The same things were measured in two ways. Each way mixes the same 10 hidden numbers, adds some noise and spreads widely along 6 directions of its own, which tell nothing about the thing.
Some things both ways: the first way, then the second way.
[-0.02  2.03 -0.04  1.68  1.36  1.23  1.40  0.02 -0.28 -2.11 -0.91 -0.91
 -1.36 -0.53  1.23  0.10  1.56 -1.15 -0.84  1.82 -0.29]
[ 2.21  1.75 -4.58 -3.91 -2.59  6.55 -2.86 -2.95  2.69  1.02 -2.60 -1.69
 -6.85  7.33  3.33 -1.00 -3.24 -2.35 -2.36  2.01]

[ 2.32 -0.61 -2.19  4.73 -2.46  0.21  0.21  5.29 -1.44  1.45 -2.41 -0.28
 -0.18  0.63 -1.88  0.56  0.10 -0.56 -0.32  0.88 -3.33]
[ 0.65 -2.02  0.86 -0.07  3.85 -0.40  0.37  1.07 -3.10 -3.29 -2.70  1.96
  1.71  1.40  1.33  0.16 -1.61 -2.91  0.81  0.59]

[-2.13 -0.22 -0.20 -0.80  2.12  1.37 -0.97  1.48  0.70  0.22  0.50  1.06
  0.64  1.23  2.98 -2.00 -2.13  0.65 -0.15 -1.86 -1.19]
[ 0.80 -2.33 -0.65 -2.30 -0.26  1.71  0.70  1.80  1.15  0.25 -1.99 -0.29
 -1.81  0.23  3.22 -2.80 -3.60 -4.25 -1.48 -0.19]

[ 1.98  2.48 -0.65 -1.32 -1.02 -2.38  0.35 -1.79  3.00 -2.39 -0.55 -3.73
  0.71 -0.02  2.89 -3.39  0.28 -1.15 -0.50  2.97  0.62]
[ 1.37 -0.49  1.53  0.56  1.05  1.72 -0.39  0.08 -1.82  3.76  1.79  2.31
  1.95 -0.35 -0.37  1.30  0.06  2.65  3.46  2.00]

[ 2.77 -1.62  0.92  4.73 -3.11 -0.59  0.87 -0.09 -0.48  0.74 -0.78 -2.01
 -0.04 -0.29  0.43  1.70  0.23 -0.20 -1.18 -1.11 -0.43]
[ 0.66 -0.23  3.31 -1.77 -0.16  0.76  3.19  2.31 -0.38  0.88  0.93 -2.51
  0.05 -0.86 -2.90 -1.50  1.16 -1.17  1.02 -1.65]

[-4.33  2.13 -2.04  0.90  0.07 -3.38 -2.59  1.48 -0.12 -2.28 -1.66 -1.01
  0.21  1.37 -1.36  0.06  1.24 -0.86  2.21  2.80  1.95]
[ 2.67 -1.73 -1.87 -1.79 -1.30  4.69 -2.79 -6.12  0.42  4.24  2.02 -1.52
 -1.24  1.72 -2.79  2.13  2.09  3.70  0.16  1.77]

[-2.37 -1.88  1.97 -0.38 -1.81 -0.87 -3.50  1.34  1.16  2.74  0.69  0.92
  0.84  1.38 -1.64  0.35 -2.05  3.00 -0.47 -1.39  2.18]
[-1.61 -1.09 -1.43 -0.22  0.94 -1.99  3.56 -1.05 -0.84 -2.63 -1.57 -0.72
  1.16 -0.19 -0.21 -2.43  0.70 -2.70  0.02 -3.97]

[ 0.08  2.63 -0.57  1.42  2.34  0.78  0.90  1.49  0.26 -2.22 -1.11  0.83
  0.50 -0.48 -1.17  1.40  2.39 -0.37 -1.62 -2.43 -4.50]
[ 0.17 -0.22  0.49 -0.71 -1.54  1.28 -0.82  0.49 -2.30  0.79 -0.46  1.04
  0.33 -1.36  1.45  1.11 -2.29  4.02 -1.89 -0.22]

[ 0.02 -0.50  0.90 -1.14 -0.44 -3.22  0.44 -1.99  1.85  0.36  1.09 -1.27
 -0.95  3.04  1.11 -1.70  0.03  2.16  1.08  0.12  1.69]
[-1.56 -0.81 -1.02 -1.37 -2.93  3.26 -0.25 -1.88  2.79  0.97 -1.32  0.29
 -0.59 -4.69 -0.63 -1.48 -1.40  0.34  0.18 -2.36]

[ 1.80 -2.29  3.24  2.24 -5.62 -0.99 -2.22 -0.56  0.74 -1.82  3.32 -0.25
  3.07  1.10 -1.17  1.51  0.71 -0.55 -1.42 -1.41 -1.03]
[ 1.77  2.51  0.89 -0.22  0.18  2.35  0.46  5.65 -1.01  2.63  0.09 -0.16
 -1.78  3.88  0.51  1.95 -1.39  4.21 -1.48 -0.26]

[-3.14 -0.18 -3.14 -2.75  4.17  3.31 -1.44  1.01 -1.58 -2.76 -0.54  0.66
  2.64 -0.12  0.05  2.17 -2.85 -2.91  0.52  0.58 -4.31]
[ 2.38 -2.98 -2.66  0.03 -0.81  0.63  0.65  1.69 -0.45  0.78 -0.17 -1.41
 -4.97  1.49  2.75 -1.85 -4.73 -1.00 -1.92  0.97]

[-1.56  3.04 -1.87 -1.69  3.61 -2.17  2.43 -3.02  2.62 -0.11 -3.06 -2.63
  0.69  1.29  0.06 -2.64 -0.20  1.93  2.91  1.38 -1.50]
[-0.68 -2.29 -0.93  3.61 -1.12  2.48 -0.62 -5.51 -1.67 -2.23 -1.39  0.63
  3.67 -1.97  0.13 -0.91  0.32  1.56 -1.53 -2.85]

[-6.06 -1.07  2.41 -0.61 -2.28 -0.30 -4.16  1.66 -1.40 -3.00  1.63  0.84
  3.35  1.85 -1.01  1.52 -0.82 -1.67  1.20  3.58  2.59]
[ 0.00 -0.48  1.20  3.35  0.91 -1.74  2.34 -2.48 -1.72  2.32  2.36  0.57
  0.23 -3.99 -0.69  0.38  1.34  0.39  0.45 -4.08]

[ 3.42 -0.44  1.96  3.13 -2.45  0.20  1.95 -0.40  1.63  0.40 -2.56 -2.86
  0.80 -3.21  1.95  0.65 -0.10 -0.64 -3.15  1.25 -0.03]
[-0.87  0.08 -1.34  0.29 -1.89  2.61  0.15  2.19 -0.74 -2.26 -2.55 -0.18
 -0.74  4.36  1.78 -1.72 -1.73 -1.68 -4.38 -2.30]

[-0.85 -0.39 -1.79  2.58  0.50 -0.03 -1.40 -0.59  3.35 -1.16 -1.14 -2.48
 -0.74 -2.86  3.78  0.08  0.94  0.13 -0.62 -1.07  2.19]
[ 1.55 -3.89 -4.08 -1.94 -1.22  3.56 -2.08 -3.15  0.71  0.91 -0.32 -0.37
 -1.97  3.46  3.81 -1.22 -2.08 -4.99 -1.39  2.67]

[ 2.42 -0.98  0.33  3.07 -2.07 -0.38  0.11 -3.86  1.99 -1.44  0.80 -1.49
 -0.26  0.57 -0.46  2.00  1.88 -0.76 -1.29  0.74 -1.24]
[ 0.21  1.11 -0.75 -0.64 -0.24  0.78 -0.11  4.97 -1.83  1.02 -0.22  2.00
 -1.13  2.84  1.97  1.27 -3.34  1.93 -0.90  0.82]

[ 1.94  0.79  3.09 -0.01 -1.43  0.29 -0.26  2.43 -0.85  1.30 -0.02  1.41
  0.10  0.89 -3.78  0.87 -0.24  1.71 -1.43 -1.89 -2.32]
[-0.08  1.56  0.29 -2.10  0.31 -1.25  1.46  2.99 -1.93 -0.92 -2.71  0.03
 -3.10  4.83  1.38 -0.55 -0.91  0.72 -0.24  1.29]

[-1.62 -0.52  1.20 -3.55 -0.22  0.86 -3.43  2.80  1.15  0.58  1.34  1.13
  4.80 -0.70  0.11 -1.64 -3.14  0.87 -2.26 -1.63 -2.02]
[ 0.92 -0.03 -1.67  0.82 -0.66  3.34 -0.28 -2.45 -0.59  0.06 -0.97 -0.43
 -0.07  0.89  0.01 -0.29 -0.77  1.69 -1.72 -2.81]

[ 0.59  0.24  1.20  0.36 -1.46 -2.66  0.05 -0.60 -0.31  1.83 -0.91  0.62
  1.45  3.63 -1.90 -0.82 -1.93  0.30 -0.32  2.59 -1.62]
[-1.82 -0.50 -1.79 -0.02 -0.12 -1.09  2.47  2.00 -2.19 -4.41 -4.27  1.31
  1.07  1.67  5.03 -3.84 -3.88 -3.20 -1.81 -2.40]

[-0.05 -0.19  1.72  1.10  0.08  2.44  0.96 -2.42  0.74  0.17  0.95 -0.18
  0.60 -0.29  0.10  0.29  0.66  1.52  0.46 -0.11  0.07]
[ 0.22  1.06  0.95 -1.38  0.70  0.72  1.67  1.17 -1.54 -1.59 -0.75 -1.08
 -0.34  1.99 -1.22 -0.69 -1.21 -0.96 -5.41 -5.69]

[-2.32 -0.02 -1.49  2.03  0.64 -2.97 -1.79 -2.92  1.93  0.38 -2.21 -1.65
  1.07  1.76 -4.09  2.12  1.01  1.12  0.01  1.09 -1.74]
[ 2.97 -1.84 -4.09 -2.65 -0.72  2.09  0.59 -4.37 -1.13  4.79  3.93 -2.03
 -0.05  3.80 -0.37 -0.79  0.67  2.16  3.90  3.43]

[-4.53  0.52  1.83 -1.77  2.96 -0.13 -1.03 -0.37  1.30  3.32 -0.77  3.57
  0.55  4.78 -2.15 -2.00 -3.17  4.10  1.88 -0.07 -2.00]
[-0.05 -2.75 -0.47  1.61  0.36 -1.73  2.33 -3.45 -2.75 -0.11 -0.51  0.24
  0.85  1.07  1.13 -3.37  0.75 -1.33  1.46 -0.23]

[-0.92  2.39 -0.32 -3.42  2.83  1.94 -1.66  1.00 -1.50  0.88 -0.58  0.39
  2.41 -2.07  0.11 -0.32 -3.37 -1.40 -3.91  0.04  0.06]
[-3.33 -0.51  1.87 -0.99 -1.68 -2.30  0.06  3.28 -3.16 -2.04 -0.43  3.39
 -0.05 -3.09 -1.65  0.47 -2.99  0.23 -3.76 -2.89]

[ 1.83  0.94  2.18  1.16 -1.64 -2.33  1.98 -2.95  1.12 -0.32 -2.23 -3.80
  0.43 -0.80 -1.48  1.08  0.42  0.24 -0.68  2.07  1.10]
[-2.22  1.40 -0.70  1.27 -3.46  2.19 -0.82 -0.43 -0.01 -0.86 -1.36  0.59
 -1.62  0.65 -0.95  0.57  0.16  1.87 -2.39 -2.03]

[-2.09  0.14 -0.14  0.28  0.10  0.08 -3.30 -0.86  0.61 -1.99  0.16 -0.17
  1.17 -1.20  1.75  1.59 -0.93 -2.24 -2.78  1.05  2.04]
[-1.64  1.39 -3.00 -0.45 -1.36  0.33  2.61  3.26 -0.44 -1.91 -1.33 -0.74
  0.21  1.07  1.36 -1.24 -2.44  0.49 -3.05 -5.00]

[-1.88 -0.93 -0.34  1.02 -0.77  2.48 -5.00  0.68 -1.09 -1.40  1.62  0.85
  0.44 -0.05  0.72  1.86 -1.66 -2.19 -2.30 -1.00  0.21]
[ 0.75  2.51 -2.09 -0.74 -1.03  4.30 -2.48  2.13  1.11 -0.19 -1.58  0.13
 -5.57  3.78 -0.09  3.61 -1.90  0.93 -1.89  0.40]

[-2.65 -1.43 -1.21  0.63 -2.24 -5.07 -4.76  1.02 -0.62  4.09 -0.41  0.09
  0.53  3.89 -1.38 -0.42 -3.97  1.25 -0.25  0.94  5.10]
[-1.64 -2.95 -2.98 -3.25 -1.71  1.13 -0.39 -0.81  0.81 -0.80 -0.93  1.05
 -0.83  0.97 -1.41 -1.94 -1.17 -2.87  1.82  1.90]

Other things, the second way, with their names:
K606: [ 0.93 -1.64  0.80 -0.42 -0.78  1.39 -0.28 -2.17 -1.34  2.48  1.52  0.49
 -0.13  0.86 -0.68 -0.23  1.05 -0.55  3.35  3.45]
K533: [ 1.24 -1.06  1.46 -3.99 -0.67  3.01  0.21 -0.32 -1.43  2.13  1.71 -0.29
  1.87  1.85 -3.76 -2.28 -1.53  1.26 -1.12 -0.81]
K977: [-0.97 -1.22 -1.32  0.44 -0.49 -0.56 -0.78 -3.30 -2.23 -0.15 -1.53  3.35
  0.36 -1.72  2.33 -0.46 -2.00  0.76  1.57  0.73]
K100: [-0.66 -2.64 -0.34 -1.02 -2.11  1.02  0.06 -1.41  0.47  1.04  0.40 -0.63
 -1.72 -2.69 -2.95 -1.09 -0.23 -0.38 -3.77 -4.29]
K966: [-0.37 -0.72 -1.21 -2.08  0.30  1.90 -0.14  2.07  0.71  0.46  0.35  1.72
 -0.38 -2.21 -1.95 -0.05 -4.24 -0.25 -3.44 -4.66]
K81: [-0.62 -1.39  2.56  2.71  1.36  0.41  0.03 -0.92 -0.89 -0.67 -1.60  1.56
  0.63 -3.71 -1.63  1.24  0.97  0.22 -1.73 -3.63]
K273: [ 1.35 -1.75 -4.02 -1.58 -2.20  2.45 -1.24 -5.68 -0.47  1.58  0.30 -1.28
 -3.33  2.54  2.50 -0.86 -0.77 -2.29 -2.34 -0.31]
K434: [-0.82 -0.30 -1.52  1.47  0.52 -0.74  2.25  0.09 -0.95 -1.83 -1.45  1.33
 -0.40 -0.80 -1.13 -2.60 -3.06  1.39  1.20 -2.28]
K254: [-2.17  0.46 -2.20 -1.91 -0.05  0.67  1.49 -2.01  0.62 -5.09 -6.26  0.47
  0.03  1.01  5.36 -3.81 -2.77 -5.48 -1.18 -2.38]
K842: [ 0.09 -1.57 -1.11 -2.20  1.84 -1.25  0.79  1.65 -1.71 -2.46 -2.33  1.21
 -1.70  1.25  2.88 -0.53 -3.59 -4.54 -1.50 -0.23]
K349: [-1.34  1.71 -0.51  3.07 -0.36  0.46  1.24  1.29 -1.56 -1.97 -2.30  0.99
 -1.36  4.10  1.03 -0.85  0.22 -0.95 -0.08 -1.23]
K16: [-2.59  0.55  0.63  3.95 -0.15 -0.79 -0.70  1.62 -2.57 -2.34 -2.02  4.32
 -0.31 -2.22 -1.30  2.20 -1.18  2.60  0.23 -1.69]
K68: [ 0.39 -2.19 -0.94 -0.10 -1.79  1.10 -0.98 -5.44 -2.50 -0.59  0.47 -0.57
 -0.68 -2.12  1.48  0.36 -0.78 -1.57 -2.31 -1.20]
K347: [-1.26 -1.16  3.78 -0.92  1.11 -1.46 -1.11  3.03 -3.93 -1.68 -1.13  3.47
  0.01  0.62 -0.75  1.80 -1.22 -2.18 -3.73 -0.68]
K461: [ 2.14 -2.10 -1.49 -3.56 -1.35  3.57 -0.41 -1.00 -1.03 -0.38  0.36 -1.63
 -1.65  2.89 -2.23 -2.80 -3.62 -0.24 -0.97  0.80]
K313: [-0.86  0.91 -1.51 -0.22 -0.56  2.77 -1.98 -1.07  0.79  0.14 -1.12  1.40
 -1.31  1.81 -0.96  2.73  0.70  0.75 -2.40 -1.68]
K141: [-1.50 -0.24  2.79 -2.34 -0.48  0.28 -1.19  3.24 -1.20 -0.08 -1.16  3.05
 -0.63 -3.53 -2.42  2.16 -1.99  1.25 -2.46 -2.17]
K751: [-1.13 -2.65 -1.91  1.98  1.05 -1.29  1.01 -3.54 -1.70 -2.43 -1.61  2.25
  0.57 -3.06  3.40 -2.07 -2.81 -4.97 -0.58 -2.92]
K654: [-1.79 -2.29 -1.80  0.07  0.86 -0.56  0.12 -1.48 -0.43 -3.21 -2.06  2.02
  0.42 -4.18 -2.32  0.61 -1.52  0.06  0.19 -2.76]
K297: [-0.99 -2.26 -0.59 -0.43  1.65 -1.38  1.22  3.10 -2.12  0.17  0.91  2.74
  2.67 -1.85 -3.55  0.18 -2.06  2.18 -1.89 -4.29]
K307: [ 0.32  1.12 -0.67  0.68 -1.55  3.77 -0.36 -3.35  0.23  1.24 -0.47  0.44
 -0.08  0.78  1.18 -1.52 -0.95  0.29  1.04 -0.37]
K240: [-0.15 -0.32  0.66  2.70 -2.82  3.39 -1.81 -1.70 -0.30 -0.13 -1.47 -0.33
 -2.76  0.83 -1.17  1.07  1.10  2.19 -1.11  0.71]
K224: [-0.85  1.04 -0.80  2.49  1.17 -1.24  1.94  1.40 -3.94 -3.73 -2.87  2.13
  2.59  0.63  3.61 -0.83 -3.45  2.37 -0.59 -2.08]
K807: [-0.68 -2.23  1.90 -1.81 -1.32  1.11 -0.70  1.08  1.18  0.57 -0.89  0.91
 -3.58 -2.81  0.81 -1.05 -2.72 -5.68 -4.39 -2.19]
K682: [-0.91 -4.07 -2.71  1.94  0.60 -2.04 -0.85 -2.59 -3.35 -2.27 -0.89  3.14
 -0.40 -1.13  1.72  0.24 -2.06 -2.47 -1.42 -0.79]
K925: [-1.55 -0.79 -0.98  0.52 -1.28 -1.64  1.91  2.69 -0.61 -2.78 -4.04 -0.15
 -2.35  0.17  2.57 -1.64 -1.89  0.51 -0.99 -0.50]
K784: [ 2.19 -2.21 -1.05 -1.75  0.75  1.43  0.92 -3.35 -3.23  0.86  1.14 -0.79
  2.26  1.68  1.97 -1.75 -0.76 -2.00  0.43 -0.19]
K438: [ 0.87 -0.79 -0.68  1.50 -0.54 -0.27  2.81  1.74 -1.57  0.77  0.67 -1.11
 -1.44  3.10 -1.09 -2.26 -0.15  2.03  4.64  2.96]
K383: [-1.65  0.86  1.80 -1.81 -0.55  1.20 -1.36 -2.25 -2.97 -2.76 -2.16  2.66
  1.92 -1.19 -1.04  0.53 -1.42  1.00 -1.32 -1.26]
K458: [-0.66 -1.83  0.01  0.98  1.27 -0.32  1.37  4.75 -0.80 -0.93 -1.08  0.48
  0.25  1.24 -1.82  0.48  0.07 -0.14 -2.88 -3.31]
K613: [-1.36  0.73  0.53  1.81 -1.37  2.31  0.29  1.42 -0.49 -0.74 -1.22  1.71
  0.94  0.99 -0.16 -1.15 -1.32  0.78 -0.50 -1.25]
K513: [-2.74  0.68  0.40 -2.72  0.38 -2.68 -0.70  3.39 -2.55 -3.58 -4.86  4.68
 -2.43 -0.70  3.98  0.64 -5.18 -2.23 -3.27 -0.94]
K747: [-0.12 -0.68  0.23  0.03 -0.28 -0.34  0.05 -3.64 -4.69 -2.80 -1.26  1.07
  1.71 -1.01  1.47 -0.26 -1.73  0.74 -1.33 -1.37]
K604: [ 1.19 -1.30 -0.18  0.29  1.27  0.37  1.28  2.17 -1.74  0.19  0.04 -0.71
 -0.01  1.43 -3.73  1.40  1.52  3.97  3.35  1.17]
K212: [-1.06 -0.94 -1.25  2.39  0.95  1.30 -0.62 -3.49 -2.74 -1.77 -0.27  3.65
  3.02 -0.76  0.37 -0.67 -1.66 -2.27  0.11 -2.76]
K365: [ 0.49 -3.90 -0.55  0.62 -1.60  2.01 -2.01 -0.64 -1.97 -0.52 -1.58  1.88
 -0.67  1.16  1.93 -1.84 -3.18 -0.67 -0.91  2.72]
K689: [-1.05  3.94 -1.72  2.81 -1.46  1.98 -0.25  2.76 -1.90 -0.30 -0.39  1.05
 -0.41  4.89 -2.75  3.12  0.63  8.62  0.06 -0.34]
K900: [ 2.15 -2.13 -3.45 -0.66 -1.63  2.77 -0.63 -2.34 -1.07  2.61  1.85 -0.74
 -2.59  5.57  2.11 -2.00 -1.87 -2.41 -0.31  2.62]
K145: [-2.26 -0.14 -0.24 -1.13  0.33 -2.59  2.52  6.29 -0.46 -1.54 -2.11  1.33
 -1.16  1.54  1.95 -1.18 -2.76 -2.29 -4.85 -3.88]
K418: [-0.28 -3.10  2.65 -1.61  0.88 -3.83  3.30  0.19 -2.99  0.71  1.28  0.78
  0.62 -3.56 -1.40 -2.67 -0.83 -1.53  4.01  1.20]
K691: [-0.58 -3.09 -2.33 -4.61 -0.12 -0.12 -0.33 -4.71  0.14 -0.83 -0.83  0.47
 -1.96 -0.80  1.07 -1.84 -1.51 -7.29 -0.53 -0.55]
K332: [-2.12 -0.52 -0.86 -0.62 -1.13 -1.81  1.30 -0.14 -1.69 -0.69 -0.69  1.76
  0.33 -1.49  2.31 -1.25 -2.40 -1.11 -2.41 -2.85]
K125: [-2.21 -4.96  1.99  3.08  0.59 -2.21 -1.22 -0.39 -4.18 -3.48 -2.15  4.77
  1.75 -3.87  0.54 -0.25 -1.96 -2.61 -2.00 -0.80]
K893: [-0.09 -3.26 -3.77  3.04 -0.77  2.46 -1.71 -4.78 -1.69  0.84  1.19  2.82
  1.04  3.73  0.98 -1.49 -0.11 -2.80  1.99  2.36]

Some of these things the first way, each followed by its name:
[-0.06 -0.91  2.26 -3.59 -0.51  1.87 -2.62 -1.53  3.68  0.44  1.18  0.00
  3.40 -1.82  0.04 -0.21 -2.39  1.77 -2.84 -0.99 -0.71] | K273
[ 0.13 -0.08  0.92  1.99 -1.62 -1.00 -1.47  2.95  0.31  0.53 -1.39 -1.79
  1.13 -2.12  0.25  0.46  0.51  0.32 -2.70 -2.07  0.27] | K606
[-2.56 -1.41  0.08  1.53 -0.45  1.50 -3.03  3.58 -0.05  1.86  0.20  1.41
  1.87 -0.65  1.58 -0.80 -0.75  0.18 -3.09  0.77  0.29] | K212
[ 0.30 -0.88 -0.27 -0.33  2.70  3.25  0.09  1.72  1.95  3.33 -0.45  2.25
 -0.32  0.49  1.42 -1.29 -2.47  3.04 -0.80 -3.02 -2.59] | K125
[ 1.90  3.97 -1.79 -0.59  2.97 -0.46  4.09 -0.36  0.20  1.16 -3.20 -3.70
  1.33 -2.26  1.23 -2.95  0.31 -0.20 -1.43  2.13 -0.83] | K533
[-1.08 -1.22 -1.74 -1.24  0.76  1.11 -2.50 -1.87  1.94  1.31 -0.03  1.16
  0.00  2.64 -1.03  0.44 -2.91  0.51  0.73  3.59 -0.21] | K682
[ 2.79 -1.43 -0.89  6.14  0.85  3.90  3.06  1.25  2.53  0.42 -4.81 -1.35
 -4.10 -2.58  2.03  2.26  1.11  0.24 -1.08  1.64 -2.29] | K458
[-0.75 -1.97 -0.26  1.42  0.21  2.41 -0.27  1.04  2.01 -1.13  1.04 -0.13
 -1.04 -0.81  1.96  0.84  1.78  0.77 -0.36  0.47  1.19] | K751
[ 0.86  3.59  0.24 -2.00  0.71 -1.45  0.22  0.48 -0.74  2.22  0.22  0.20
  1.48  1.07 -1.67 -3.04 -0.67  1.22 -1.21 -0.89 -0.46] | K383
[-2.46 -0.56  0.42 -1.79  3.03  2.65 -0.61 -0.19  1.31  1.25 -0.87  1.72
  0.07  0.78  1.25 -0.36 -3.04  1.42 -0.29  0.99 -0.22] | K100
[ 1.56 -1.56  0.48  4.01 -1.97  0.99  0.52  1.74 -0.72  0.09 -0.66  0.89
 -1.93  1.79 -1.76  2.62  1.24 -0.58 -0.68  2.65 -0.61] | K16
[ 0.11  1.38  0.12 -2.20  2.84  0.60  0.58 -0.57  1.27 -0.30 -0.47  1.02
 -2.04  2.24 -0.30  0.18 -1.47  1.19  0.58 -1.70 -2.17] | K925
[ 2.61  0.20  2.32  2.92 -1.74  0.73  2.32 -1.31  0.57  0.48 -3.00 -2.19
 -1.15 -0.71 -0.39  0.85 -0.41 -0.45 -1.43  3.67 -1.18] | K349
[-0.16 -2.20  0.53  0.19 -2.68 -1.94 -3.09  2.19 -1.44  1.30  0.03 -0.43
  3.29  0.80 -2.93  2.06 -2.72  0.16 -1.73 -1.83 -0.89] | K438
[-1.23 -0.71 -2.78  1.16  2.35  1.57  0.30 -0.72  1.71  1.26 -1.37  0.92
 -1.64  1.77  0.11  0.09 -0.44  0.39  0.55  4.04 -0.46] | K297
[ 2.10 -1.74  2.62  1.43 -0.30  2.19  3.86 -2.60  1.65  0.42  0.21 -2.36
 -0.47 -0.51  1.53  0.31  0.53  2.05  0.79 -0.47 -0.29] | K807
[ 0.46  0.30  1.14  4.56  1.40  1.98  2.11  1.36  0.42 -0.58 -2.06  0.03
 -2.48 -1.52  0.26  2.32  2.27  1.21 -0.45 -3.34 -2.29] | K240
[-0.16  0.92 -1.01  1.42  0.98  0.66  0.52 -1.16  0.00 -0.61 -2.88 -1.71
  2.04 -0.71 -3.34  2.51 -0.07 -0.91 -0.86  1.45 -4.32] | K68
[-1.62  1.47 -1.31 -2.79 -0.08  0.04 -4.84  2.40  0.75 -0.02  0.14  0.60
  4.96 -1.49  2.61 -2.77 -4.15 -2.38 -3.90  0.40 -1.00] | K784
[-0.32 -3.00 -0.50 -0.06  1.51  2.15  0.74 -2.93  1.86  2.36  1.44  0.24
  0.75  2.22 -1.24  0.14 -0.20  3.17  0.76  0.14 -2.45] | K966
[ 5.54  1.46  0.99  1.60  0.32  4.53  3.31  1.47  1.59  1.20 -2.24 -2.10
 -1.10 -5.64  1.47 -0.68  0.79  0.69 -3.51 -1.34 -2.06] | K347
[-0.85 -0.23  2.21 -3.22 -2.40 -2.23 -3.20  4.06  0.50  0.88  2.38  2.03
  2.79  2.01 -2.33 -1.08 -1.08  1.82 -2.15 -0.92  0.00] | K977
